The rows are grouped in 4 ways, from coarse to fine. Each group lies inside one group of the grouping before and may be the whole of it. The rows also spread widely along 14 directions, which tell nothing about the answers.
(in the rows, 128 means zero)
Known rows, each followed by its group in each grouping:
[151 176 101 182 133 176 166 106 160 130 163 156 127  88 153  98 110 128
  92  99 101 178 215 122 149 108  81 186  84 156 122 203 137 163 168 112
 137 110 105 152 101] | Q_129 Q_772 Q_676 Q_574
[140 100 124 106 154 126 114 132 124 109 101 148 157 127 135 113 149 126
 104  72 177 112 122 115 154 169 161 142 139 148 137 158 146 101 127 149
 104 117 141 144 136] | Q_859 Q_211 Q_356 Q_592
[136 136 106 130 124 133 159 135 123 125 127 122 150 141 129 131 128 120
 114  98 118  82 142 107 139 129 101 155 117 111 105 145 110 164 111 122
 150 118 129 117 124] | Q_859 Q_935 Q_265 Q_176
[ 89 101 138  91 127 133 141 149  61 136 101 158 182 179 120 168 168 106
 149 105 135 105  94  91 108 142 140  94 139 149  94 143  99 103  98  84
 150 101 111 144 132] | Q_859 Q_389 Q_310 Q_22
[ 88 131  98 139 144 160 139 123 150 121 121 121 123  81 115 135 131 119
 100 113  99 128 120  95 121  85 153 154  82 161  87 161 149 115 124 125
 147 105 142 147 145] | Q_129 Q_376 Q_784 Q_562
[180 175 106 184 102  96 112 114 175 153 191 136 112  88 107 112  92 132
 117 154 145 165 110 218 143 157 139 136  93 119 141 126 192 167 193 132
 105 135 154 130 122] | Q_129 Q_844 Q_825 Q_751
[112 142 105 152 110 103 135 107 100 143 146 158 184 141 111  95 144 101
 110 100 174 114  97 161 189 133 125 108 133 103 122 174 122 128 157 136
 124 134 101 153  84] | Q_129 Q_376 Q_700 Q_714
[141 120  92  87 121 114 100 140 120 109 142  95 145 182 129 145 137 127
 124 119 129  75 104 102 105 181 151 152 122 110 131  91 112 146 112 135
 151 124 136  78 153] | Q_129 Q_844 Q_561 Q_710
[123 141  95  99 141 142 126 113  77 147 142 166 171 186 164 114 140 110
 114  84 157 146 148 108 132 173 142 143 116 167 135 137 116 135 161 119
 119 119  89 146 133] | Q_129 Q_772 Q_184 Q_504
[135 156 121 170  80  92 139 165 169 107 148 130 122  96 126 161 123 122
 104 136 128  94 100 215 167 152  87 127 170  77 120 125 148 185 136 136
 143 126 158  86 104] | Q_129 Q_376 Q_784 Q_527
[120 118 119  83 134 130 112 157 135 135  93 146 126 147 122 140 148 141
 142 118 102 152 138  69  68 144 170 136  88 166 125 108 156 126 125 125
 123 126 129 122 151] | Q_129 Q_589 Q_613 Q_162
[139 188  99 177  77 132 115 142 132 143 173 151 134  97 130 182 110 105
 130 180 124 143 101 215 142 140  83 136 111 118 108 120 119 146 148 110
 128 100 137 104 118] | Q_859 Q_211 Q_356 Q_30
[125 155  63 126 113 167 150  94  59 164 163 138 101 132 198 116 115 118
 137 128 115 165 145  98 130 128 146 177 126 143 117  99 138 154 157 122
 113  94  91 141 139] | Q_129 Q_772 Q_676 Q_495
[103 152  36 106 124 153 142  79  71 153 167 101 151 187 169  96 135 101
 124 102 125 108 144  71 151 123 134 194  99 107 111 102  92 154 141 153
 127 143  70 108 123] | Q_859 Q_935 Q_678 Q_515
[155 107 135 143 112 152 172 132  96 113 148 104 120 109 135 144 121 137
 141 113 105  90 123 109 116 133 123 144 147 119  99 153 128 143  99  88
 159  76 143 137 141] | Q_859 Q_389 Q_623 Q_65
[155 191  74 140 113  77 138 169 140 189  69 195 143 129 107 109  98 111
 103 152 127 116 134 134 146  86 101 125  63 106 122 132 150 205 138 141
 118 132 142 131 115] | Q_129 Q_376 Q_784 Q_527
[135 148 120 159  94 113 146 124 150 143 171 129 117 118 117 119 129 137
 143 133 103 160 133 156 124 134 125 132 115 111 121 133 165 163 161 117
 131 143 117 124  99] | Q_129 Q_589 Q_613 Q_162
[184 139  89 146  84  85 113 132 133 159 168  94  95 145 118 147 117 137
 173 193  81 156  83 146  83 136 166 137 133  89 124  97 186 158 128  95
 124 136 141 110 121] | Q_859 Q_389 Q_623 Q_65
[186 130 105 157 117 110 138 115 153 122 172  97 150 144  95 100 120 138
 132 121 119 101 139 125 147 135 104 157  96  81 126 172 130 154 120 113
 149 143 131 117  98] | Q_859 Q_389 Q_310 Q_22
[ 62 158  48 115 118 114 157 110  84 164 118 140 135 160 185 111 144  88
  92  93 130 114 119 108 171 104 146 158 159 105 105 105 131 182 159 160
 123 145  84 122 111] | Q_129 Q_772 Q_184 Q_504
[129 173 104 152 111 129 116 123 178 137 185 119 120 111 117 140 114 126
 115 136 108 156 129 172 106 149 134 152  78 149 125 112 166 163 180 123
 130 137 140 109 139] | Q_129 Q_772 Q_184 Q_504
[130 146  82 120 137 132 120 137 103 157 137 178 124 158 180 160 123 116
 125 127 136 179 135 145 157 166 125 159 111 151 116  98 141 142 137 121
 108 135 117 119 143] | Q_129 Q_589 Q_613 Q_162
[151 107 113 120 160 167 132 114 106 114 132 142 142 121 141 113 126 134
 117  86 142 136 147  86 138 148 146 160  99 167 122 170 133 100 118 116
 128  92 131 160 147] | Q_129 Q_376 Q_700 Q_714
[ 81 131 108 115 170 156 119 142 157 117  62 186 166 114 130 128 166 114
  87  82 128 161 161  68 149 104 122 151  91 174 112 194 124  90 118 139
 125 129 117 149 109] | Q_129 Q_772 Q_676 Q_495
[159 136 114 139 108 166 143 132  55 106 149 155 155 130 175 150 121 113
 115 110 157  97 131 139 154 175  91 142 171 130 122 160  75 130 120 103
 148  47 114 135 131] | Q_129 Q_844 Q_825 Q_751
[141 146 124 125 105 163 143 137 112 117 129 139 145 111 134 124 132 132
 130 109 124 113 163 103 105 138 108 152 112 140 128 146 108 139 137 125
 131  83 115 126 124] | Q_859 Q_211 Q_356 Q_30
[155 139  97 184 111 135 153 139 141 106 145 130 108  91 174 165 123 120
 107 132 107 136 132 166 185 129  83 175 187  90 104 165 137 149 107 112
 138 110 138 112  99] | Q_859 Q_389 Q_623 Q_65
[140 151  84 127 102 144 132  92  74 157 194 133 127 146 158 105 113 128
 149 125 151 148 130 141 148 163 134 158 100 123 134  87 134 150 166 134
 106 119  99 125 133] | Q_129 Q_376 Q_700 Q_714
[164 158  89 132 116  99 125 112 100 173 161 167 190 213 116 101 137 112
 147 130 141 160 149 131 148 145  98 131  79 110 134 164 106 145 146 101
 124 163  79 137  75] | Q_859 Q_211 Q_356 Q_30
[143 130 133 107 115 149 116 166 105 122  90 165 132 105 145 164 135 128
 134 128 133 130 125 117  90 157 141 129 138 166 127 125 135 116 121 117
 112  67 144 133 152] | Q_859 Q_211 Q_356 Q_30
[123 121 119 113 131 141 157 129 128 116 128 119 140 138 140 115 142 130
 117  77 118 107 160  92 119 136 134 159 126 134 120 146 132 152 132 130
 138 122 117 126 125] | Q_859 Q_211 Q_356 Q_30
[102 127 150 164 126 130 164 113 171  90 179 108 175 134 100 114 159 117
  90  61 114 108 145 146 135 140 119 128 141 134 112 220 129 143 159  99
 179 138 111 141  86] | Q_129 Q_772 Q_676 Q_495
[104 141 143 122  79 123 115 136 142 140 139 109 126  86  72 133 142 135
 160 150 111 124  84 135  47 124 183 100  93 144 122  98 171 125 166 129
 118 103 142 129 140] | Q_859 Q_211 Q_356 Q_30
[125 162 114 144 102 124 128 136 151 144 137 144 136 106 101 121 126 130
 128 137 117 130 130 134 125 119 108 132  77 118 122 130 139 156 146 130
 131 126 134 117 113] | Q_129 Q_772 Q_676 Q_574

New rows, each followed by its group in each grouping:
[144 145 116 140 126 109 123 141 147 112 149 134 148 131 152 144 127 106
  79  84 157 111 121 192 133 190 158 142 170 150 136 144 159 158 174 132
 122 116 141 123 141] | Q_859 Q_211 Q_356 Q_30
[140 129  98 120 141 110 144 132 149 127 109 106 146 137 114 108 128 118
  95  87 120  78 129  95 113 125 162 153 117 125 116 151 150 163 130 138
 140 129 142 130 139] | Q_859 Q_935 Q_265 Q_176
[128 116 148 142 130 156 202 130 120 135 124 134 112  97 134 129 127 139
 137  92  90 130 161  94 109 106 124 140 125 148  90 161 158 158 118  89
 146  97 136 162 130] | Q_859 Q_935 Q_265 Q_176
[146 117 120 132 118 151 125 141 133  90 111 113 116  71 128 133 126 138
 109 116 129  82 113 106 123 137 139 151 143 123 122 145 133 123 110 141
 140  66 160 122 147] | Q_129 Q_844 Q_561 Q_710
[140 154 148 112 103 167 135 113 102 129 189 153 187 169 118 108 141 139
 158  92 155 142 190 128 108 191  82 140  62 156 150 130  84 136 173 115
 123 119  80 117 112] | Q_859 Q_211 Q_356 Q_30
[147 122 126 138 100 129 117 131 137 105 127  98 157 100  73 112 144 133
 137 130 121  81 100  99 100 117 140 124 116 104 124 170 123 109 117 126
 144  95 136 129 111] | Q_859 Q_389 Q_310 Q_22
[131 122 139 108 111 136 132 163 116  89 117 145 152 154 163 163 160 125
 115  91 122 114 142 122 107 186 116 131 196 140 136 150 114 142 124 106
 149  95 117 110 117] | Q_129 Q_772 Q_184 Q_504
[133 146 104 126 104 126 135 147 113 141  85 153 141 115 129 124 142 119
 128 129 114 129 133  92 102 105 139 132 140 126 125 150 140 141 135 127
 119  96 112 139 109] | Q_859 Q_389 Q_310 Q_22
[151 126 142 111 101 118 139 142  88 139 116 163 156 133 109 100 131 142
 150 107 165 100 124 120 135 158 117 106 110 113 142 125 127 145 132 132
 116 101 128 137 118] | Q_129 Q_376 Q_700 Q_714
[175 139  99 165 151 111 142 123 171 146 125 135 108  80 128 101  98 132
  93 107 135 141 136 146 156 121 156 165 103 134 122 158 203 159 150 138
 104 130 165 152 141] | Q_859 Q_389 Q_623 Q_65
[147 132 107 138 103 147 168 125  55 124 146 130 144 133 160 128 118 111
 116 103 129  81 121 120 130 139 127 135 169 124 111 160 107 156 127  97
 159  58 114 150 133] | Q_129 Q_376 Q_700 Q_714
[ 91 158 118 152 125 159 174 146 126 126 108 168 102  58 184 156 115 109
  76  89 126 135 148 155 139 121 131 151 163 171 101 135 160 171 167 132
 127  72 139 146 151] | Q_129 Q_844 Q_825 Q_751
[132 115 116 108 123 129 115 127  94 125 137 144 171 171 128 136 156 120
 143 111 151 123 117 116 142 164 122 132 123 124 124 144 104 104 113 117
 126 127 110 125 112] | Q_859 Q_211 Q_356 Q_592
[137 126  93 140 131 132 119 123 104 131 124 155 145 118 134 128 130 117
 119 125 148 134 103 127 171 130 129 140 122 124 114 159 130 105 113 125
 121 108 130 146 119] | Q_129 Q_376 Q_700 Q_714
[ 49 132 122  89 117 108 168 113  58 196 107 199 187 193 110  84 170 112
 162  87 157 154 131  88 157 106 125  89  79 124 111 120 121 139 153 129
 110 171  62 160  80] | Q_129 Q_376 Q_700 Q_714
[ 88  99 126 101 120 161 148  96  86 117 139 115 164 133 113  85 165 137
 153  76 155  96 135  62 153 128 123 145 102 108 119 134  99 102 122 152
 123 126  92 128 106] | Q_859 Q_389 Q_310 Q_22
[102 143 116 101 132 167 100  99 130 105 178 140 197 178 135 114 169 121
 125  70 168 152 173 118 143 203 108 167  85 157 150 129  88 100 170 154
 107 156  73  97 108] | Q_859 Q_935 Q_678 Q_515
[138 144  95 140 123 134  80 130 127 124 120 158 150 105 124 142 139 109
 112 144 137 166  94 136 115 138 168 129 128 163 130 168 148  79 144 122
 111  92 127 153 124] | Q_129 Q_376 Q_700 Q_714
[170 144 122 124 115 132 150 139  87 141 108 157 163 141 135 104 126 121
 119  99 136 113 155  99  90 144 143 129 135 151 141 168 131 158 154 109
 125  77 108 159 129] | Q_859 Q_389 Q_623 Q_65
[156  96 156 108  90  95 141 156  99  88 113 130 160 143 126  99 155 145
 128  71 177  44 113 132 155 198 120 108 200  72 156 136 116 155 122 156
 130 107 129 106 103] | Q_129 Q_589 Q_613 Q_162
[138 100 102 125 128 106 153  96  74 177 152 122 121 153 107 101 122 132
 166 136 129 126  80 101 146 113 165 115  94 101  95 124 157 132 110 101
 134 132 133 163 129] | Q_129 Q_844 Q_561 Q_710
[141 108 130 107 139 154 139 129  78 131 130 157 153 152 148 141 139 127
 143  98 146 135 137 105 128 164 132 136 121 159 116 148 118 107 114  98
 126  96 120 150 140] | Q_859 Q_211 Q_356 Q_30
[138  87 151  90 132 167 144 134  82 139 137 131  97 107 122 141 114 165
 180 123 135 111 112  83 114 157 136 132  65 147 106  74 144 121  87 107
 125  85 172 130 187] | Q_129 Q_772 Q_676 Q_574
[238  95 136 125 155  97 138 138 131 142 114 131 124 129 104  86  96 159
 132 101 152 106 129 109 117 167 174 135 101 133 145 158 194 152 117 109
 111 109 181 164 160] | Q_859 Q_389 Q_623 Q_65
[138 143 102 136 103 152 145 130 133  87 131 103 149 110 147 109 141 124
  96  84 123  76 165  98 128 137 110 176 161 106 137 161 105 157 142 152
 143  93 106 104 107] | Q_859 Q_389 Q_310 Q_22
[197  98 145 129 142 156 145 104 105 115 182 110 138 127 102  96 102 159
 145  97 149  98 139 106 122 174 132 142  71 142 127 160 127 124 119  96
 149  87 153 153 158] | Q_129 Q_844 Q_825 Q_751
[ 69 142 115 123 111 196 166 109 101 131 141 125 136  90 125 125 141 127
 142 107 106 116 157  74 120  85 100 161  63 145  90 129  95 123 127 132
 141  95 102 131 129] | Q_859 Q_211 Q_356 Q_592
[150 154 126 115  87 110 105 167 142 125 142 157 110 129 156 164 125 144
 140 140 150 141 130 185 135 209 102 142 139 111 154  48 149 174 150 151
 100 126 144  64 135] | Q_129 Q_844 Q_561 Q_710
[154 122 112 124 131 135 135 130 124 116 137 142 130 148 172 138 143 131
 128  98 133 154 154 125 148 177 120 167 165 128 132 135 143 136 126 125
 112 131 117 118 113] | Q_859 Q_935 Q_265 Q_176
[ 79 112 114 122 179 158 200 115  81 146 116 157 145 150 184 145 139  89
  85  43 123 133 148  99 141 122 166 146 154 197  71 176 148 145 137  86
 146 108 111 185 156] | Q_859 Q_935 Q_678 Q_515
[110 178 110 149  72 153 161 126 121 148 117 147 114  57 135  96 128 129
 131 127 115 132 161 118 113  85 113 149 115 119 127 122 144 169 176 160
 104  90 104 133 102] | Q_859 Q_211 Q_356 Q_592
[140 137 135 140 155 119 160 155 168 127 107 177 144 127 137 123 127 129
  86  67 130 143 180 137 148 148 114 143 109 159 122 177 160 169 148 120
 134 138 136 142 124] | Q_129 Q_589 Q_613 Q_162
[138 122 146 147 151 152 113 130 205  65 154 132 175 125 116 131 164 136
  97  68 136 156 183 134 148 177  96 168 119 151 141 207 126  97 142 127
 134 148 118 112  91] | Q_859 Q_389 Q_310 Q_22
[150 120  87 141 149 122 123 138 145 109 107 129 143 130 126 138 132 117
  95 120 117 103 117 102 162 117 118 157 125 108 104 186 119 122  86 120
 158 117 146 126 118] | Q_129 Q_844 Q_561 Q_710
[ 98 155 105 132 130 122 147 101 117 156 181 138 172 188 138 125 148  94
 110  87 119 166 145 146  99 147 166 133 116 177 114 160 146 150 195  93
 138 149  78 155 116] | Q_859 Q_211 Q_356 Q_592
[140 143 142 170  97 130 137 126 166 122 186 113 122 107 114 155 138 132
 142 139  85 180 128 169  80 145 145 131 138 148 119 156 177 136 165  82
 138 123 125 133 109] | Q_859 Q_389 Q_623 Q_65
[ 96 150  65 127 135 147 126 116 142 116 142 120 128 111 156 118 124 114
  83  95 145 104 135 126 182 133 122 189 103 119 117 109 126 151 143 178
 122 135 126  96 140] | Q_129 Q_376 Q_784 Q_527
[169 114 104 128 132 141 133 129 113 119 125 115 142 120 116 118 118 138
 130 118 138  79 123  92 152 132 111 162  94 101 116 146 111 127  88 130
 136 102 149 121 138] | Q_859 Q_389 Q_623 Q_65
[113 129  59 149 144  80 186 136 114 176  82 154 119 155 166 129 134  97
 105 114  97 134 123 104 197  61 124 153 166  77  77 164 164 182  97 113
 137 165 117 146  86] | Q_859 Q_389 Q_310 Q_22
[145 132 124 111 122 128 116 136 131 137 111 129 132 104 104 120 125 133
 132 118 138 115 110 112  79 149 181 129 100 158 130 112 168 130 147 137
 105  98 153 140 161] | Q_859 Q_935 Q_265 Q_176
[137 126 129 129 130 126 138 140 124 129 124 152 135 129 136 133 135 127
 117 103 128 135 129 126 121 150 143 127 137 149 122 154 154 141 136 105
 133 109 137 145 130] | Q_129 Q_772 Q_676 Q_574
[154 157 109 140 116 133 138 142 144 113 150 141 145 148 149 140 126 125
 107 111 115 130 168 138 127 160  92 160 128 127 132 152 115 169 144 114
 150 117 114 106 110] | Q_129 Q_844 Q_825 Q_751
[143 129 116 114  88 145 116 153  66 117 114 143 150 143 153 179 151 111
 151 148 119 118  96 114  86 161 134 120 189 134 119 132 100 108 105  95
 134  61 114 126 126] | Q_859 Q_935 Q_265 Q_176
